There are 4 nested groupings, the coarsest first. Each group lies inside one group of the grouping before and may be the whole of it. The rows also spread widely along 13 directions, which tell nothing about the answers.
Some rows, each with its group in each grouping after it:
[ -7  35   6  -9   5 -24  -2  11   5  -8 -24 -36 -12   1 -35  12  10   1
 -16  11  24   6  10   0  -6 -10   8   8  -7  -4 -30 -16 -15  -8  12 -19
 -23   1  39  -8 -18   6  13 -12   0] | mino j528 j385 j725
[ 34 -12 -21  31 -15 -10   2  18  31  10 -17  22  29   6   9 -23   5  12
 -24 -13 -16  32   6 -28 -17  11   7  21 -18  26  28  -1 -43  14 -29  27
  42 -21  13 -24  -3 -29  42 -18  10] | Dugu j14 j277 j388
[  6  -3 -72  49   8  11  42   9 -27  39 -27  12 -11  -8 -14  13 -12  29
 -26 -22 -11  16  -3 -45 -15   1 -38   5  34 -39  28  10   2   4 -28   3
 -14  -8   4  22 -24  16  41 -39   0] | mino j31 j21 j81
[-17  -8   5 -31   2  -2   6 -10 -34  14 -20  17 -18 -18  30  24  22 -23
   3 -11  -5  15  24  18  -2   9   6 -26   4  14  -6   9  15  -1  -8   4
  -2  32  -8  11   7  -5  17  16   0] | Dugu j545 j406 j819
[ -2 -61  -8 -40  53  56  -3 -14 -64  13   0  31 -84 -31  15  24  -9 -32
 -32   9 -17  -6  20  17  16  15 -10 -40  56 -18  12 -29  14  20 -50   9
 -46  21 -22  67   2  34  28  17  -4] | mino j31 j598 j899
[-15 -18  15  20 -36  26 -54 -10  27 -32 -18  16  35 -21  40 -48  20  10
  42  -7   9   4  -5 -24  28 -27  27   6 -33  36  31  -1   5 -11   0  20
  39 -65  25  19  23  -3 -14   2  15] | mino j528 j441 j875
[ -2  15  14   8 -19  14 -20   8  20 -15   7 -10  -6  12   2  -5 -12   6
  -6   2   3  -1  -5 -22  20 -10 -17  21  -5 -21   1   9  -4   2  12 -11
  13 -21   9 -13  -9  14 -12  -8  -1] | Dugu j545 j621 j585
[ -8 -11  23 -23   7  12  -2 -23 -11 -12  -3   2 -48  -4 -24  -5  -1  12
 -12   1  24 -25   0  -1  17 -23  -7 -12  31 -34 -32 -10  28 -20   1   0
 -39  -2  16  33 -12  23 -28  -3   6] | mino j528 j786 j207
[-17   7   2  -5  20  21 -22  15 -27 -12  -9 -25   4  -6  10 -11   0  12
  21  30   8 -14   9   7  18  12  41   6   5  -2  15   7   8  10  11   3
  -1  -3 -12   1  18 -13  15  13  -8] | Dugu j545 j208 j171
[  3   9   3   9  -3 -44 -12 -16  29   4 -14 -14  42  13  10 -21   3  11
  30   8   9 -16  -4 -29  -9 -10  40  -1  20  -4  -7  36   0  19  17   7
   9 -30  15   7  10 -10  28 -31   9] | mino j528 j786 j221
[  5  -4  10   6  -5  35 -18  15   0  -7 -14  56  -9 -12  45   0 -11 -16
  -7  -3 -30 -12  17 -26  36  24   4   9 -23 -32  22  24  -7  17  21 -17
  54 -20 -13 -15  32  10   1  23  10] | Dugu j14 j277 j955
[ 32  11   4  20 -46  33 -52   9  47 -16 -49 -34  11  23  -4  -7  14  23
 -39   4  55  36  40 -16   8 -31   2  33 -21  -9  43   3 -12   5  -3  27
  17 -43  72 -10 -35  -5  16  -1   7] | mino j31 j598 j269
[ -3  38   7  14 -35 -42  -2   8  27  -3 -12 -18  49  15   2  -2  17  15
  22 -18  20   8  -3 -16  -3  -4   5   9 -26  15 -10  18  -8  -1  30  -6
  22  -3  10 -24   1 -14  -5 -25  -1] | Dugu j545 j406 j819
[  6  14 -19   2  35 -47  10  21 -14  18 -22  -4  19 -11   5  35  14 -30
   2   4 -13   2  13  -6 -16  41  25 -14   1  29  -3 -15 -47  45  -7 -19
  -7  16  -5  11  19  -4  58 -28  -2] | mino j528 j441 j875
[-11  30  -6 -17  -9 -15   5   2  -4  -4 -20 -34  35   5  -9 -11   2  12
  -3  -5  39  21  12  28  -1   1  36 -13 -21  23 -13 -18  -7  21  24   3
 -14  11  20 -14   1   0  26   9 -15] | mino j528 j786 j221
[ 10   5  16 -33  32 -16  32   9 -11 -12 -40  45 -42 -32 -38 -26  -7  -7
 -44  -2   3 -10  16   9   4  18  44 -21  -5 -40 -60 -28 -18 -10  26 -11
 -17   3  29  -3  12  12  23  20  20] | mino j528 j786 j221
[  6 -22  11  -2  15  63  15   4 -50   8   8   9 -50  20  -4 -18  -8  65
   9  42 -11 -32   5   0  16   3  -4  41  15 -50  25  29  55 -32 -14  18
  29  30 -34 -47   2 -48 -38  63  -9] | Dugu j14 j277 j955
[  3 -13   6   6  14  21 -15  11 -22  10   7   5 -26   8  29  29   4  -5
  11  22 -24 -17   9 -20  14  17 -17  19  19 -15  31  23   5  15 -20  -7
  18   7 -27  -2   7 -10   1   4  -5] | Dugu j545 j621 j585
[ -3   3 -10  12  17  -9  20  16 -14 -13 -19  33   1 -29 -22 -30  -2  15
  -2 -14  -5 -19  -9 -15  10  14  27  -9  -5 -12 -24 -17  -8 -15  15  -4
  -5  -7  -6  12  21   1   1 -17  13] | Dugu j14 j277 j955
[-21   5   8 -28  10  33 -55  -5  23 -23  26 -40   8   1  28 -27 -47 -36
 -12  26  -2  11  -5   4  30  -1  36 -13  19  -9   2   5 -26  59  18  -8
  -7 -46   2  19   6  52  54  -7 -10] | Dugu j545 j406 j819
[-19  35   1  -1  -7 -77  -6  -6   9  -4 -53 -19  60 -18   3   8  44 -12
  42 -18  35  -1  15  -1 -16  -3  55 -28 -15  42 -28   6  -5   4  32  -5
 -13   0  33  26  19 -13  24 -39  13] | mino j528 j441 j875
[-38  39  14 -14  23 -40  11  19  14 -38   1   2  16 -35 -39 -74 -20   4
  31  18 -25 -19 -41 -10   4  -1  68   5 -26  -9 -73  -8 -16 -33  52 -29
  12 -27  11 -33  28   0  15  -1  12] | Dugu j14 j277 j388
[  0  10 -28  19  16  26 -15  -3 -42  27 -27 -12   6  13  43  65  -7  -2
   1   2  23 -31  38 -18  28  24  -6 -14  37 -43  50  38  21  62  18 -18
 -21   9 -22  47  15  29  15 -22 -13] | mino j528 j385 j725
[-11   4   0 -27   2 -20   3   3   1   7  15 -17  -3   1   4  12   6 -26
 -10  -1 -18  34   0  17 -16   5  -4  -4  -6  42 -16 -15 -23  10 -24  -3
   4  24   0 -18 -10  -4  35   1 -11] | Dugu j14 j277 j955
[  0   3 -10  -3   5 -41  24 -17  -9  28 -20 -32 -18  15 -24  12  20  23
   0   9  10   6   8  -9 -39 -25  -2   6  52 -14 -20  35  29 -28 -27  22
 -26  24  19   2 -38 -32  24 -28   8] | Dugu j545 j621 j585
[ 31 -19   3   5  -6 -17  29  -3 -21  19 -32  45 -10   2   0  28  33  17
 -15 -33  20 -10  26  -4  -2  18 -15 -15   0   3   3 -12   4   1 -14  15
  -5  32  -3  15   6 -19 -18  -4   6] | mino j528 j786 j221
[  0  24   1   8  24   5 -22  14  12 -12 -20 -24   1   4  -9 -23 -22  10
  -1  42   2 -22   4 -27  12   2  45  23  10 -46  -1  22 -12  19  30 -17
   7 -42  22 -11   8   7  34  -5   6] | mino j528 j385 j725
[  4  17   6  -2  24 -21  -8  21 -11 -11  -5 -40  14   9 -23  -1   5  12
   7  22  23 -15   4  10   1  18  37   4   9  11  -7 -14 -18  19   9   1
 -21  13  -7   1   6 -18  17 -17  -9] | Dugu j545 j621 j585
[-17 -16 -18  -3   6  18  10 -10 -10 -10 -14  15 -16 -31 -23 -49 -14  15
 -10 -13   5  10 -16  -7   4 -21  15 -19  14 -14 -18 -23   8 -19  -5  13
 -22 -27  21  30  -6  25  18  -6   7] | mino j31 j21 j81
[-56  29 -33  16  40  -2  -2  17 -38   4  38 -61  15  -6  -6   4 -20  13
  70  39 -29 -26 -48 -23   9   3   0  15  25  -2   6   8  11  11   6 -40
 -15  -3 -41   4  12  15  19 -23 -32] | mino j31 j598 j269
[  9   7  -2  28  -9  -7  -4  22  -3  -7 -24 -24 -25   3 -41  22  41  32
 -11   0  22   0   9 -19  -6 -18 -29  34  -2  13   5 -18  -2 -45 -33   8
 -16   8  27   4 -31 -29 -26 -31   9] | Dugu j14 j277 j955

New rows, each followed by its group in each grouping:
[  5 -26  35 -22   4 -13 -20 -30  36  -3  52  -5 -20  26   3 -19 -20  -7
  12  20 -21 -19 -33 -24   2 -18 -14   6  39  -9 -23  10  -4  16 -19  -2
   6 -24  -7   4  -6  14  -2 -15  -3] | mino j528 j786 j207
[-17  13 -11  13 -18 -38  -6 -11  37  -7 -13   3  53 -13  13 -49  -3   2
  27 -14  -6  14 -21 -29  -7 -19  37  -6 -10  19 -15  13 -14   5  17   4
  19 -52  27   2  12   8  38 -29  11] | mino j528 j786 j221
[ 16 -13 -13  -5  16  10  -4  -3  -6  10 -14 -11  -4   8   2  -4  -8   6
 -24  13  13   7  16   3  -3   8  22  -5  23  -3  15  -5 -13  33 -18  17
 -13  -6   9  11  -4   0  44  -3  -4] | mino j528 j786 j207
[  0 -21   1  22  -6  15 -27  19   1  -6 -26  23   4 -19  34 -27  31  10
  26  18 -30  14   8 -27  -2   1  24  31 -21  29  40  15  -8 -23 -32  24
  55 -33   8 -19  14 -49  22  14  15] | Dugu j545 j208 j171
[-39  -4 -32   2   3   5   0  -8 -32  22  30 -43   2   2  25  24   0  -5
  28   4 -19  23 -17   0  -9 -11 -30  -3  31  35  21   8  15  11 -41   2
 -17  16 -26  17 -17   6  27 -22 -24] | Dugu j545 j621 j585
[  0  -8  43  -6  -5 -36 -43 -23   7 -20  28 -24  17  18   4  51  29 -13
  40 -23  50 -60  -9 -10  35  -3 -22 -34  32  30 -12 -22   5  35  10 -16
 -55   6 -23  87  17  35 -64 -68 -10] | mino j528 j786 j221
[ 44 -21   4   9   6  14   7   0  12  -2 -32   7 -25  14 -37 -40  -1  49
 -41  17  26  -4  15 -12  -8  -9  23  21  18 -33   2  -8  -4 -12 -20  38
  -3 -19  35 -11 -18 -28  13   6  16] | mino j528 j786 j207
[ -2  -7  11  -1   5  35   3   2  -9 -18 -23  13 -57 -15 -34 -33  -4  34
 -24  15   9 -10   1 -14  16 -25   1  20   4 -46 -17 -12  18 -44  -4   4
 -10 -25  35  -3 -16   4 -16  20  15] | mino j528 j786 j221
[ 18 -44  33 -22   6   1  -7 -41  13   2  29  20 -41  20  -3  -8 -10   6
  -6   0   4 -34 -13 -18  10 -18 -21 -14  57 -30 -21   7  20   6 -22  14
 -20  -8  -7  37  -7  17 -25 -16   6] | mino j528 j786 j207
[-40  -5 -37  10  26  27  30  11 -68  20  10  -9 -20 -17   5   2   4  31
  36  19 -29   0 -19   0   0   5 -13  14   5  13  21  -7  27 -18 -31  -5
  -2  22 -33 -12   5 -17   8  24 -22] | mino j528 j786 j221
[  2 -12   3   2  -5  21  -4   1 -11 -11 -23  23 -28 -18 -14  -2  10   6
 -16 -19  18  -3   7 -11  18  -8 -12  -9  -1 -16  -2 -24   4 -13  -3   1
 -14  -9  17  30  -3  20 -15  -4   7] | mino j31 j21 j81
[  1   2  27 -19  -3 -25  -5 -43  14  10   9 -11 -12  31   2  13  -9   9
  13   5  21 -41  -1 -22   6 -22  -6 -11  55 -54 -29  49  40  11  22  -8
 -20  -1   3  22  -7  18 -18 -23   3] | mino j528 j786 j207
[  0  -4  43 -26 -37 -42 -17 -17  55 -12  13  27  37   5  31 -39  17 -20
  28 -12 -18  24 -16  -5  -8  -9  20   0 -45  53 -25  -1 -25   2   5   5
  61 -22  17 -42  19 -19   8  19   4] | mino j528 j786 j207
[-23   8  19  -9   3  13 -23  -4  -3 -19 -13   6 -28 -18   3   2   3 -11
   6   7   3 -18   3 -17  27 -15   1  -1  -1 -24 -16   0  11 -13  18 -24
  -7 -25  20  20   6  29 -14  -1   8] | mino j528 j385 j725
[-17  -8  38 -37  11 -46 -33 -12  36 -13   2  23   0 -26  28 -19  15 -58
  36  14 -44   5 -11 -20  -9  -6  36 -13  -5  24 -36  12 -24   1   1 -16
  34 -31  19   1  22   3  41  -1  16] | mino j31 j598 j269
[-31 -21  -6 -23  12  46  16  11 -52  13  10  61 -49 -38  45  15   0 -30
  12  -4 -65  20  -4   0  18  22 -35  -4 -28   5  15 -12   7  -8 -23 -25
  43  20 -32 -22  23  11   8  61 -14] | mino j31 j598 j269
[-21 -17   3  14 -18 -22   5 -24  14   0  37  -3   6   4 -14 -29   7  32
  54 -12 -13 -12 -54 -38  -6 -39 -36   6  22  12 -16   4  28 -38 -23   6
   1 -17 -10  14 -11  -1 -34 -33  -4] | mino j31 j598 j269
[ 42 -17  28   7   2 -41  30  10  17  -5  26  47 -31   8 -47  29  10  -3
 -31 -42   0 -28 -24 -28   8  23 -67 -10   1   5 -43 -62 -45   6 -19 -22
 -22  19 -13  25  -3  22 -51 -50   4] | mino j528 j441 j875
[ 14 -17 -31   8   6 -22  15  -7  -5   5 -57  37  -9 -40 -22   6  16 -19
 -47 -55  28  17  21 -13  -8  -1   6 -52  23   0 -18 -37 -21   8 -13  15
 -54 -13  38  83  -9  38  38 -58  23] | mino j31 j21 j81
[ 22 -49  29   4 -18 -22  12  -2  11   3  24  57 -20  -1   6 -12  38  10
  16 -22 -35   4 -23 -23 -12   1 -40  12 -11  47  -4 -19 -11 -37 -57  25
  39   9 -20 -12   2 -43 -34  -4   9] | Dugu j545 j208 j171
[-35 -17  12 -30  12  21  -9 -11  11 -14  13  13 -58 -31   0 -50 -15 -19
  -3  30 -52  26 -25 -13  -4 -34   5  16   2  -5 -32  -7  -2 -39 -30  -5
  19 -43  33 -21 -14  12  35  31  12] | mino j528 j786 j207
[ 20  12   9   3 -16 -31  -6  -1  24  -3 -28 -11  28  16 -11 -12  15  19
  -6  -5  31  -1  17  -6  -9  -4  31   3   0   2  -9  15  -3   1  13  18
   6   0  22  -8  -3 -25   9 -19  11] | Dugu j14 j277 j955
[ -9   5 -53  42   3  -8  40  16 -42  36   0 -13   1   3  -6  42  18  32
  12 -16  -9   9 -12 -23 -14   7 -55  15  10  21  30 -11   2  -2 -42  -5
 -14  26 -21   6 -16 -10   5 -32 -19] | mino j528 j786 j221
[ -9  12  17 -20  -5 -34 -37   4  43 -26  29 -57  20   8 -23  -9   3 -27
  -8   3  12  26 -17  10  -6 -14   9  -2  -3  63 -28 -41 -48  17 -17  -1
 -21 -14  22   9 -18  13  26 -41  -8] | Dugu j14 j277 j955
[-13 -15 -10  -7   3  13  19 -22 -23  18  -3  23 -48 -10   5  22  -5  -3
 -12 -14 -12  -5   0 -20   6 -13 -42 -13  33 -34 -11   9  27 -10 -18 -10
 -19   5   3  30 -15  29  -5  -9   5] | mino j528 j441 j875
[ 14  -1   0  25 -18  -7   2   0 -17  21 -22   6  16  22  25  37  37  31
  29  -6  17 -17  19 -20   3   7 -19  17  -5   6  38  25  22   4  -7   6
  22  21 -12  -7   9 -35 -27  -1  -6] | mino j528 j786 j207
[  9  38  37 -28  -6 -36 -17  -7   2   6 -61   3 -22   7  15  76  36 -36
 -16  -4  36 -20  62  -4   8   7   6 -11   1 -39 -23  36  10  15  43 -33
  -9  24  39  10   1  10  -3  -3  14] | mino j528 j786 j207
[ 46   4 -23  18  12  -7  13  16  18  19  -2 -32   2  38 -32  -3 -26  26
 -55  13  13  13   7 -17 -18  16  -1  19  35 -28  11   3 -39  40 -19  18
 -11  -2   6 -14 -30  -7  51 -35  -4] | Dugu j545 j406 j819
[-28  17 -27  32  17  34  -8  25 -17 -40  -3  -8  15 -33 -33 -51 -32  33
   4  -6  17 -28 -29 -17  42   0  30  -4  -3 -20  -6 -35  -6  -5  32 -11
 -33 -41  -6  38  19  38 -10 -34   1] | Dugu j14 j277 j388
[-27  -7 -18  -6   1  22   9   4 -21   1   3   6 -49 -27  -3  11  -4 -18
 -26 -15 -20  30  -6  -6   4 -15 -41  -5  11   2 -10 -24  -2 -20 -34  -7
 -23  -1  10  21 -26  31  14 -11   0] | Dugu j545 j621 j585
[ -3  -4   7 -17  19   2 -17  -3  -8   4  -2 -11  -2   5  22   5  -3 -11
   7  25  -6  -6  11   1   6  11  27  -1  12   1   9  10  -6  33  -2  -3
   5  -4  -3   0  13  -1  33  12  -7] | mino j528 j786 j221
[ -3  -8  12 -14  12 -37  15 -12   0  -1  13   0  -8  -2 -24  -5   9   4
  11  -7   4 -15 -21  -4  -7  -4  -1 -15  19  16 -38 -24  -5  -5 -12  -1
 -26   9  -3  20   0   3  -6 -26  -1] | mino j528 j786 j207
[-10 -22  37 -33   6   0  -1  -5   0 -15  58   7 -44   2 -18  -1  -1 -12
   0   1 -25  -6 -33   6  10  -5 -40   3   2  26 -36 -37  -8 -19 -31 -11
  -5  21 -23  -5  -7   8 -36   4 -11] | Dugu j14 j277 j388
[ 25  -5 -35  57  20  -1  29  18 -34   7 -18  29  31  -1 -14   1  -7  53
   8 -27  27 -57  -7 -35  27  37   5 -13  19 -28  26 -15  -4  34  19   1
 -25  -3 -40  48  34   9 -21 -50  -3] | mino j528 j786 j221
[ 11 -13  17 -14  -9 -21  -9 -23  20  -5  -9  18  -8  -3  -3   8   7 -19
 -23 -30  22  -3   7 -10   7 -10  -9 -31  17   2 -25 -17 -11  14  -2   2
 -27 -13  22  47  -4  32  -2 -35  11] | mino j528 j385 j725
[  0   3   2   2   7 -10   5   2  -5  -2 -21  10  -1  -9  -6  -8   7   9
   7   2   4 -11   3 -13   3   3  16  -1  -1  -7 -10  -2  -1  -1   6  -3
   2  -6  11   3   9  -5   6  -3   8] | mino j528 j441 j875
[ 25 -21  24  19  29  -6 -30  19   4 -16 -23  65 -31 -28  17  33  17 -39
  -8  -9 -19 -51  13 -51  36  33  -6 -10   4 -20   4 -17 -40  24   3 -31
   2 -34  -6  59  38  30 -12 -41  25] | mino j528 j385 j725
[-39 -31  30 -57  56  -1   2 -18  -4  -6  48  24 -90 -34  -5 -32 -30 -48
  10  50 -89  -8 -43 -16  -5 -11   1   1  37 -22 -64  -3  -6 -23 -34 -31
   6 -23  -3  -8   1  24  35  25  10] | mino j528 j441 j875
[-51  10  12 -52  46  29 -12  18 -79  -3   2 -27 -72 -31  12  73  22 -48
   7  33 -13  -2  24  42  22  20 -13 -11  -5  23  -7 -38   7   4 -17 -44
 -37  53 -16  13   7  19   5  43 -26] | mino j528 j786 j221
[ 56 -22  24 -22 -15  -1  -7 -14  33   5  -7  23   7  32   7  -7  -9  -4
 -56 -16  29  14  28   9   2  17   9 -15  -1   0   3 -16 -33  53  -3  25
  11   1  15  -5   0   4  19   7  -1] | mino j528 j385 j725
[  0  -2  -3 -12  36   0   3  41 -18 -11 -21  63  -7 -51  17  -5   0 -49
  -9  -6 -45  10   6  -2  15  54  32 -19 -46  20  -5 -45 -60  28   9 -30
  30  -6 -11  -5  47  14  49  21   2] | mino j31 j598 j269
[ -5   9 -19   5 -12  11  -6   8  -6   7 -19 -20   0   1   0  12  11   6
  -7  -4  11  29  11  -5  -4 -10 -15   8  -8  10  20  -8   0   0 -15   2
   0   1  20  -5 -18   1  21  -1  -9] | mino j31 j598 j899
[ 10 -23  18  -4 -56  16  -5 -10  18  -4   3  25 -11   4  13  -4  27   8
 -20 -42  12  43   4   1   3 -23 -50   2 -28  40   8 -23  -1 -26 -36  28
  21   2  16  -6 -23  -7 -30   6   2] | Dugu j545 j406 j819
[ 16 -54  14 -16 -12  41 -32 -13  16 -26   8  35 -22 -21  15 -29  -9 -26
 -47 -33  12  23   4   8  27  -6  -5 -34   9  28   6 -54 -28  22 -36  34
 -20 -32  10  60  -3  39   8 -15   8] | Dugu j545 j621 j585
[-25  -6 -23   2  -1  43  12  12 -38   5   8  18   1 -16  31 -11 -10  10
  13  -3 -23  19  -8   6  19  14  -7   4 -29  19  28 -18   2  11 -10  -5
  26   2 -24 -21  19   5  11  39 -21] | mino j528 j786 j221
[ -7  34 -36  38 -34 -14 -14   4   6   3 -58 -37  75   1  15  -7  20  32
  15 -24  55  18  25 -11  -1 -11  40  -6  -8  13  31  27   8  13  27  24
  -6 -20  27  20  -1 -10  29 -42   4] | Dugu j545 j406 j819
[ -8  -2 -14 -15  -2 -21 -18 -27  10   5 -28 -81   0  11 -38 -14  22  23
  -5  17  52  31  12  13 -36 -53  25  -5  48  20  -9  -1  20 -19 -36  42
 -56  -6  59  32 -52 -14  45 -31   1] | mino j31 j598 j269
[ 36  11 -10  23   4 -43  27  27  -1  25 -46  40  -4  -4   0  44  28 -10
 -28 -24 -10   2  29 -32 -16  36 -12   3  -5 -11   0  10 -36  10  -4  -9
  15  18   4  -4   3 -18  24 -34  18] | Dugu j545 j406 j819
[-15  15 -51  45 -31  63  20   8 -55   9 -41 -16 -20  -3 -16  25   8  66
 -26 -35  55   8  22 -10  24 -23 -52   9  12 -39  41  -1  54 -33  -6  16
 -42  12  10  33 -35  15 -38 -17  -8] | Dugu j545 j208 j171
[ 21  -6  39  -7  -3 -13 -17  -5  24 -11  -5  39   5   8  14 -16   1   1
  21   3  -5 -36  -1 -30  19  10  17   2  -5 -31  -9  22   2  10  31 -11
  37 -17  -6  -9  29  -4 -18   7   9] | mino j31 j598 j899
[  4  14 -11  13  -9  10  12  22 -11  -2   8 -10  14  11 -13   5  -2  24
  -8 -11  16   8  -8   4  13  16 -20  10 -28  21  11 -39 -22  18  -1  -8
   1  12 -10 -19   2   2  -9   1 -22] | mino j528 j786 j207
[  4  17   1  16  20 -15 -38  30  -6 -18 -42  -2  -1 -26  -2  53  29 -38
  -5 -10  22 -21  27 -22  24  25   8 -15  -6   6   9 -29 -40  32  15 -33
 -28 -14  16  60  18  32  12 -49   8] | mino j31 j21 j81
[ -7  -4  20   1 -55  -3 -25 -16  56  -9  65 -21  45  39  23 -36 -13  15
  30  -8 -15  26 -44 -17   4 -27 -32  27 -23  47   8  10  -7   7 -14  10
  54 -21 -12 -46  -8  -8 -20  -3 -20] | Dugu j14 j277 j388
[  7 -37  17  -7 -23  -6 -10 -48  20  17  53  10  24  38  43  -5 -14   9
  33 -16  -4 -20 -27 -21  11 -11 -29 -16  40   6  13  29  22  41 -15  15
  13  -7 -38  22   9  14 -19 -18 -15] | mino j528 j786 j221
[-20  34 -26  16 -18  20  -5  35 -26  -9 -57 -22   4 -26  -1  14  29   7
 -17 -10  27  43  34  14   4  -3   8  11 -42  25  21 -23  -7 -19   0   2
  -4   5  36 -10 -13 -10  21   8  -1] | Dugu j545 j621 j585
[  4 -19   9  16 -33  -2 -45 -18  20   2   8 -24  45  24  37   3  29  17
  50  -3  21   1  -3 -19   4 -21  -7   6   6  43  47  18  15  16 -21  26
  21 -16  -4  19   3 -20 -10 -19 -11] | mino j31 j598 j269
[  3  14 -29  17 -10 -10  38  11  -6  24 -36  52  -4 -17  10   7  -1   0
 -13 -30 -26  17   7 -36  -7  11 -21   0 -17 -34  -1  18  -2  -6  12 -18
  32  -1  10 -20   3   8  25   0   8] | mino j31 j598 j899
[-10  -6  15  15 -18  12 -28  -1  12 -23 -12  18  -4 -16  12 -18  12   8
  15 -11   5 -14  -4 -31  24 -17   0   5   0  -9   3   9  10 -22   5   4
   8 -38  12  26   7   8 -22 -20  16] | Dugu j545 j208 j171
[ 20 -10 -18  14 -35  32  12  -5  12  -5  13  -5   7  18 -27 -15 -22  34
 -50 -43  44  27 -10   4  17 -11 -46  -9  -6  10   8 -56 -16  21 -16  19
 -26  -7  13  18 -27  36 -17 -20 -14] | mino j528 j441 j875
[-44   2 -31 -18  -2 -16  10 -24 -12  25  17 -34  -8  -8   7  11  -1 -17
  19  -5 -21  38 -21  -5 -25 -31 -30 -13  29  22 -11   8  19  -7 -34  -6
 -20   6   7  14 -29  21  42 -18 -15] | mino j31 j598 j899
[-16  10  30 -19 -29 -28   3 -27  17 -13   4  30  59   3  26 -51  -4  17
  52 -23  15 -22 -19   1  17  -3  44 -25 -25   7 -30  18  23   9  57   1
  33 -10 -12 -15  44  -2 -24  16  -2] | mino j528 j786 j207
[-19  10 -20  15   7 -29   6  -4 -16  -3 -13 -34  49  -4 -17 -34  13  43
  44   3  26 -15 -13   0 -11  -9  51  -6  14  26  -4   8  20 -13   7  24
 -19   3  -7  15  10 -31   9 -30  -1] | Dugu j14 j277 j388
[-18 -19 -21  -4 -22  32  20 -12  -8  -1   0  12 -50 -20 -24 -19  -2  15
 -41 -29  -3  42  -9  -2  -4 -41 -48   1   6   3 -15 -27  17 -52 -45  20
 -20  -4  29  11 -44  18  -5  -4   6] | Dugu j14 j277 j388
[  7  13 -36  17  14   5  32  32 -10  28 -28  38 -20 -14  15   9 -11 -11
 -33   6 -53  32  11 -29 -12  29 -10  26 -24 -21  14   7 -38  14 -14 -21
  46  -8  10 -51   2  -5  64  20   3] | mino j528 j786 j207
[ -2  -3   4  -6  10  21  25  21 -40  22  36  20  -8  19  31  18  -2  14
  28  22 -46  -4 -12   4   8  42 -27  29 -32  16  27  -1  -4  21 -14 -21
  60  43 -58 -72  28 -33  -9  61 -34] | mino j528 j786 j207
